All groups share one centre, and each spreads out both ways along 14 directions, with some noise.
In the rows, 128 means zero.
Known rows, each followed by its group:
[ 75 108 117 179 130 123 133 114 130 133  96 155 106 179  98 177 140 117
 117 100 119 147 149] => V
[112 121 124  96 117 177 132 122 119 151 160 117 175 144 101 137  77 195
 142 148 136 162 108] => A
[ 69 182 195 125  76 134 158 127 106 140 116 117 128 169 150 157 145 168
 144 153  92 148 129] => J
[126 169 142 144 120 123 168 127 137 158 112  92 138 179 108 135 138 117
 142 152  96 119  89] => H
[ 99 144 117 112  65 144 127  97 132 148  78 142 104 135  86 193 120 120
  93 118 101 148 178] => V
[182 145 152 103 112  90 157 137  44 157 172  66 170 138 157 125 116 119
 201 189 150 106 147] => H
[112 120 135 169 137  76 177 153  82 188 192 130  94 164  86 118 117 134
 159 130 180  89 106] => H
[122 118  89 131 132 131 110 174  88 147 157 147 113 136 167 168  51 128
 151 144 111 147 143] => J
[134 104  94 141 115 115 124  85 139 191 136 100 111 134 120 194 130 159
 131 160  94  98 142] => H
[121 132 102 147 116 134 118 113 162 131 139 106 128  85 124 137 166 174
 123  89 149 168 195] => V
[121  40  98 116 110 134 140 128 153 146 160 141 113 117  89 142 147 178
 117 117 143 123 102] => A
[ 96 150 136 156 127 138 135  89 173 167 132 145 126  76 100  95 109  82
 110 110 107 122 147] => V
[ 96 111 124 127 109 154 124 163 163 105 118  93 159 137 127 153 191 109
 128 116 104 137 122] => A
[ 74  83 115 145 108 143 176 163 146 127 142 157 128 148 170 134 108 151
 161 120  86 165 162] => V
[125 198 113 131 118 139 122 170 115 164 158  91  94 119 137 139 107 213
 126 128 138 147  98] => V
[174 175  83 102 115 113 123 148  90 105 157 103 114 124 105 102  98 138
 174  79 165 153  99] => J
[159 114  81 128 109 166 158 176 163  83  42 133 141 110 165 127 137 185
 130 124 115 138 110] => J
[ 81  93 121 146 133 120 124 150 127 163 160 129 147 137 134 174  90  46
 144 161 115  89 158] => H
[139  86 154 165 160 110 115  74 127 142 117 117 119 141  78 128 208 127
 100 105 126 123  99] => V
[111 126 147 109  76 123 117 152  97 119  93 119 133 119 172 170 109 111
 158 190 109  84  98] => V
[ 87  84 121  98  80 114 127 184 119  88  96 142 130 116 122 153 138 116
 149 138 168  57 141] => H
[198 162 138 126 120 124 144  77 134 183 114 128  76  84 124 106 129 181
  66 145 117 138  82] => A
[193  90 111  73  81 130 140 130 138 115  99 129 130  77 131 121 127 114
 115 164 127  94  95] => A
[ 53 114 143  94  78 114 131 148 107 157 172 156  92 157  88 168 105  97
 126 128 124 107 155] => J
[169 104  96 132  96  94 156 141 140 128 148 100  58  70 152  99 214 171
 134  70  99 156 158] => A
[199 142 146  66 138 145 122  80  89 141 106 152 128  98  92  84  68 153
  93 153 162 117 123] => A
[132 168 147 119 120 148 155 135 102 159 168  71 187 160 148 140 106 107
 171 161  90 170 153] => A
[100 145 164 186 188 118  96 121 117 143 123 139 114 126 150 126 153 156
 107 130 150 113 137] => V
[127 136 196 105 102 125 185 101 105 148  56 148 126 168 114 126 146 133
 100 168 118  97 189] => J
[136 161  97 105 100 134  93 154 131 102 184  58 159  83 140 128 139 115
 177 107 131 153  99] => J
[ 87 119  99 119 151 127  86 182  80 145 227 106  97 146  88 141 117 172
 146  67 162 155 128] => J
[148 151  79 131  63 108 114 102 144 112  90 111 137  59 150 166 110  87
 163 144 139 116 150] => V
[101 118 177 160 172 128 121 146 124 146 139 159 117 122 142  93 115  86
 103 141 112 104  79] => H
[160 113 137 136 164 113 148 107 106 143 142 112 157 162 101 117 145  93
 131 126 129 137 171] => V
[184 114 122 123 128  91 156 120  99 153 147 105 102 159 104 146 154 127
 116 142 136 120 101] => J
[122  45 110 128 120 117 151 127 107  99  72 190  88 165 125 128 111 157
 148 122 115 102 108] => H
[ 91  82 151 114  93 125 164 123 118 147 174 110 168 120 131 124 132 110
 186 154 104 115 169] => J
[155 169  90 145 136 112  86 119 114 122 103 152 112 104 169 160  62  73
 126 140 137 136 155] => J
[140 198 124 112 112 128 163 156  73 156 131 124  97 158 146 128  68 140
 144 125 106 167 179] => A
[103  90 152  88 116 141 136 142 118  96 132 119 144 131  70  82 180 159
 138  81 150 117 143] => A
[ 86 163 135 111  81 155 132 129 156 106  79 125 134 103 116 120 125 151
 130 109 114 125 134] => H
[ 79 143 192 139 140 124  98 102 106 128  83 203  62 128 144 128 111 138
  70 138 114 105 114] => J
[131  92 100  97 151 146 126 161 112 114 163 108 153 156  80 111 141 110
 135  80 131 160 161] => V
[114 117 196 102 118 139  88 160 140 110 126 134 152  38 198 113 148  64
  80 183 112  99 124] => H
[145 114  57 133 125 131 143 187 141 118 119 119 162 185 127 200  92  47
 150 156 123 124 113] => A
[126 164 130 118 118 187 132 122 163 144 119 120 137 111 157 125 116 139
  97 113  42 207 139] => H
[103 114 122  92 124 147 139 205 134 123 128 115 119 185  63 133 161 123
  91 105 131 102  85] => V
[164 132 105 123 130 114  76 145 127  95  81 119  96 123 165 186 165 144
  82 145 145 126  96] => J
[157 176 113 186  93  72 191  93 163 153  86 100 116 121 140 143 167  58
 148 142 119 103 144] => A
[157 174 117 128 109 132 153  95 141 163 140 130 121  72 137 102  70 106
 137 134 102 161 139] => H
[118 206 187 154 154 118 119 139  78 153 124 103 135 140 173 110 102 113
 151 167 106 115 108] => A
[119 128 145  98  96 148 176 166 139 108  80 142 140 157 148 122 117 111
 128 151  85 123 113] => V
[121 112 138 145 173 136 111 114 122 139  80 149 104 177 102 133 123 137
  99 125  98 105  97] => H
[116 161 128 110 136 136 148 182 134  91  96 145 148 151 147 103 109 126
 133 128 153 112 175] => V
[184  94 104 102 136 129 151 129 172 133 118 139 108  99 109 109 156 115
  68 127 124 120 138] => V
[166  95 122 159 168  98 151 124  97 171 168 117  99 155 113 126 147 143
 117 125 128 134 107] => A
[114 137 122 132 147 160 106 166 134 136 105 155  96 151 157 162  93 118
  77 126  77 161 124] => A
[163 139 157  57  80 180 131  77 169 161 131 103 128  49 121 103 151 144
  64 133  50 164 142] => V
[109 102 111 145 121 118 137 173 125 138 136 167 106 118 173 152  72  81
 129 163 112 113 110] => H
[144 178 163 152 151 131 150  85  97 166 136 122 134 134 145 100  98 148
 147 140 107 166 130] => A
[126  97 104 107  99 159 130 193 157 151 130  86 163 107 156 180 137 133
 118 178  98 103 142] => J
[109  58 135 114 145 126 137 145 102  62 115 174 127 200 134 128 138  71
 141  94  83 164 110] => J
[135  66 142 130 161 147 173  96 155 125 131 116 162 139  60  62 195 108
 122  78 103 152 148] => J
[143 101  96 136 101 102 146 124  93 186 184 121 117 107 174 184  78 137
 163 177 110 146 190] => H
[128  70 136 103 106 104 123 125 103 151 168 107 141  92 121 141 151 132
 153 158 152  77 151] => A
[131 156 124 155 123 142 117 111 184 112  76  69 158 139 139 152 191 135
 133 132  85 129  78] => H
[111 101  87 122  93 111 108 110 142 172 204 134  97  75 106 164  98  71
 124 120 116 131 165] => J
[155 138 117 146 107 133 153  91 149 161  94 115  95 132 146 154 135 185
 113 152  72 141  87] => H

New rows, each followed by its group:
[131 179 133  60  67 154  98 137 140 115 124  89 124 112 130 166 163 134
  87 130 102 155 134] => J
[117 147 120 152 105 114 143 144 129  99 146 100 117  78 155  78 170 156
 192  76 121 153 125] => A
[131  96 149 122 122  78 170 100  58 108 117 175 110 177 113 112 102  86
 175 128 150 110 151] => J
[113  82 101  76  96 163 147 159 127  90 130 108 185 168  98 153 136 138
 164 113 135 162 156] => A
[112 105 132 162 133 141 202 133 131 131 102 157 157 153 166  93  74  92
 185 138  70 155 132] => J
[ 89 132 122 132 115 134 150 164 114 135 145 124 146 160 127 168 135 101
 131 110 144 175 221] => H
[103 119 135 107  96 150 112 153 187 103  96 159 106  46 138 108 138  84
  75 117 122 109 103] => H
[ 71 210 120 156  93 121  97 152 135 118 118 120 135  98 175 153  78  97
 173 144 129 113 107] => J
[118 129 152 100 110 119 155  96  64 133 118 168 102 140 106 106  96 160
 148 114 148 141 216] => J
[131  90 181 120 145 132 132 167 115 111 142 136 141 113 177 115 173  92
  96 148 112 139 110] => H
[159 153 137 164 106 107 192  53 154 180  99 143 110 114  98 112 115 162
 121 164 139 116  70] => A
[132  96 114  86  89 141 148 108 153 165 143 129 124 103  50 133 122 158
  99 138 152 101 116] => A
[ 69 164 169 124 120 159 103 122 120 167 136 121 136 112 142 135  94 138
 130 147  83 126 168] => H
[101 187 148 107  87 138 147 114 140 107 148 121 107 140 110 110 136 108
 143  88  89 183  80] => J
[ 61 130 171 145 131 132 143 142 132 114  91 111 161 198  97 146 180 105
 141 122 121  99 137] => H
[152 158 107 137 126 144 125 105 153 161 107  76 146 158 126 190 150 113
 100 150  76 154 151] => H
[126 189 109 148 129 135 106  98 108 111 103  98 160 134 118 144 125 114
 167  87 148 181 200] => V
[121 199 121 123  75 120 150 132 150 168 154  93 116  67  83 115 129 125
 127 114 169 111 137] => H
[ 90 120 108 173 148 127 117 177 165 125 124 116 113 142 134 142 166  68
 115 103  96 121 106] => A
[113 120 190 127 185 141  80 111  80 134 133 104 150 150  68  90 151  77
 118 115 117 101  69] => V
[ 95  46 106 138 102 136 162 128 178 150 123 141 128  99  91 130 156 138
 121 117 126  97 173] => J
[120 116  73 188 147 104 137 149 146 180 180  95 135 160 119 184 110 104
 155 142 136 131  88] => A
[154 108 129  93 142 132  84 184  91 109 135 146 120 103 175 157 120  83
  73 159 152 122 159] => H
[140 168 130 123 105 129 134 121 160 162 102  91 125 121 104 148 136 110
 100 160 105  93  98] => H
[209  81 109 105 114 105 140  87 131 144 137  95 154 102  96 146 168 129
 117 166 161 103 129] => A
[125 114 122  89 127 170 123 157 121 116 132 116 163 162 112 142 101  67
 125 118  66 170 139] => V
[ 48 112 201  86 112 147 122 208  95  87 115 180 137 122 166 105 100  89
 118 155 127  82 127] => H
[139 126 101 140 102 111 151 100 155 119 104 149 135  80 113  99  79 107
 169 147 160  87  79] => A
[107 129 175 115 106 144 155 186 115 159 212  95 153 110 159 115 155 114
 125 150 101 164 112] => H
[121  83  89 151 116  87 137 162 153 100 120 144 104 103 132 134 157 145
 149 120 184  74 114] => V
[100 130 144 162 119  96 154  86 105 208 136 153  81 132 106 147  85 151
 136 167 128  79 149] => H
[108 146 116  96 110 177 112 164 175  88  79 104 172 108 112 125 149 106
 108 104 119 133 147] => J
[163 121  86 138  60 105 177 114 183 126 112 106 106  69 146 143 174 171
 143 135 133 129 118] => V
[168 141 132  89 158 160  66 121  87 135 123 107 129 120 144 144 109 162
  98 139 102 145 150] => H
[ 98  67 127 155 137 115 105 107 142 112 104 151 105 114  82 133 182 116
 110 100 147  88 107] => V
[125 124 135 128 160 135  77 128  97 118 118 112 149 136 135 154 138 120
 126 126 147 121 180] => H
[106  60  99 153  94 114 174 142 138 151 120 133 140  66 131 117 128 194
 182 141 174  66 194] => J
[157 199 162 150  98  97 190  73 116 189 111 101 119 128 111 123 135 167
 133 165 139 115 120] => A
[112 106 169 174 181 103 114 129  93 111  91 148 126 177 151 149 173 117
 110 135 153 116 140] => H
[ 49  79 152 116 146 182 106 175 148  85 115 158 137 143 105  94 132 101
 118  86  81 133  77] => V
[ 82 166 150 163 132 125 159 170 110 153 156 107 143 169 140 122 107 136
 174 143 119 124 104] => V
[128 160 175  81 141 153 125 176  83 126 102 152 108 154 120 110  96 127
  77 144 129 112 112] => H
[123 195 132 151 125 120 132 152  80 176 115 128 118 148 155 164  55 133
 139 170 141 104 154] => J
[123 118  98 162 142 131 148 122 120 161 107 188  92 116 139 125  49 140
 119 122 126 138 168] => J
[114  86 133  83 120 141 135 141 100 147 192 140 133 138 126 131  77  73
 143 124  79 153 170] => J
[147 122 140  94  86 126 108 169 156  81  65 125  78  70 190 129 199 108
  77 125  76 113 147] => A
[142 147 110 151 108 113 184 178 132 160 187  54 143 146 143 129 155 105
 183 136  88 135  81] => A
[ 92  94 123 178 126  71 124 152 114 129 116 163  97 121 133 162 132 109
 143 146 190  52 117] => H
[ 77 122 124 109 117 128 115 212 104 121 154 130 134 128 128 136  91  81
 154 139 133  65 114] => A
[113 101 159 101 111 119 143 153  95  69  78 144 132 155 122 106 177 131
 141 107 140 110 174] => A
[169 142 147  89 122 138 121 152 110 134 145  79 119 111 142 108 183 149
 109 125 102 137 123] => A
[157 116 119 128 132 113 158 153  93 177 150 104 127 140 121 138 116 151
 141 165 147  97 136] => J
[171 172 141 126 142 168 143  66 151 161  92 117 112 126 114 104 122 166
  85 119  53 183 119] => H
[ 93 130  90 153 116 160 127 141 188 165 122 157  84 100 129 144  76 134
  95 114  72 140  85] => H
[105 143 212 124 146 113 130 102  93 148 132 119 128 118 105  72 160 108
 122 126 125  80 162] => A
[153 122 126 196 141  93 170  81 112 124  80 141 116 174 148 143 144 127
 158 126 116 156  95] => V
[105  99 117 156 131 107 146 178 155 154 177 107 139 124 120 143 131  56
 142 152 129  79  69] => H
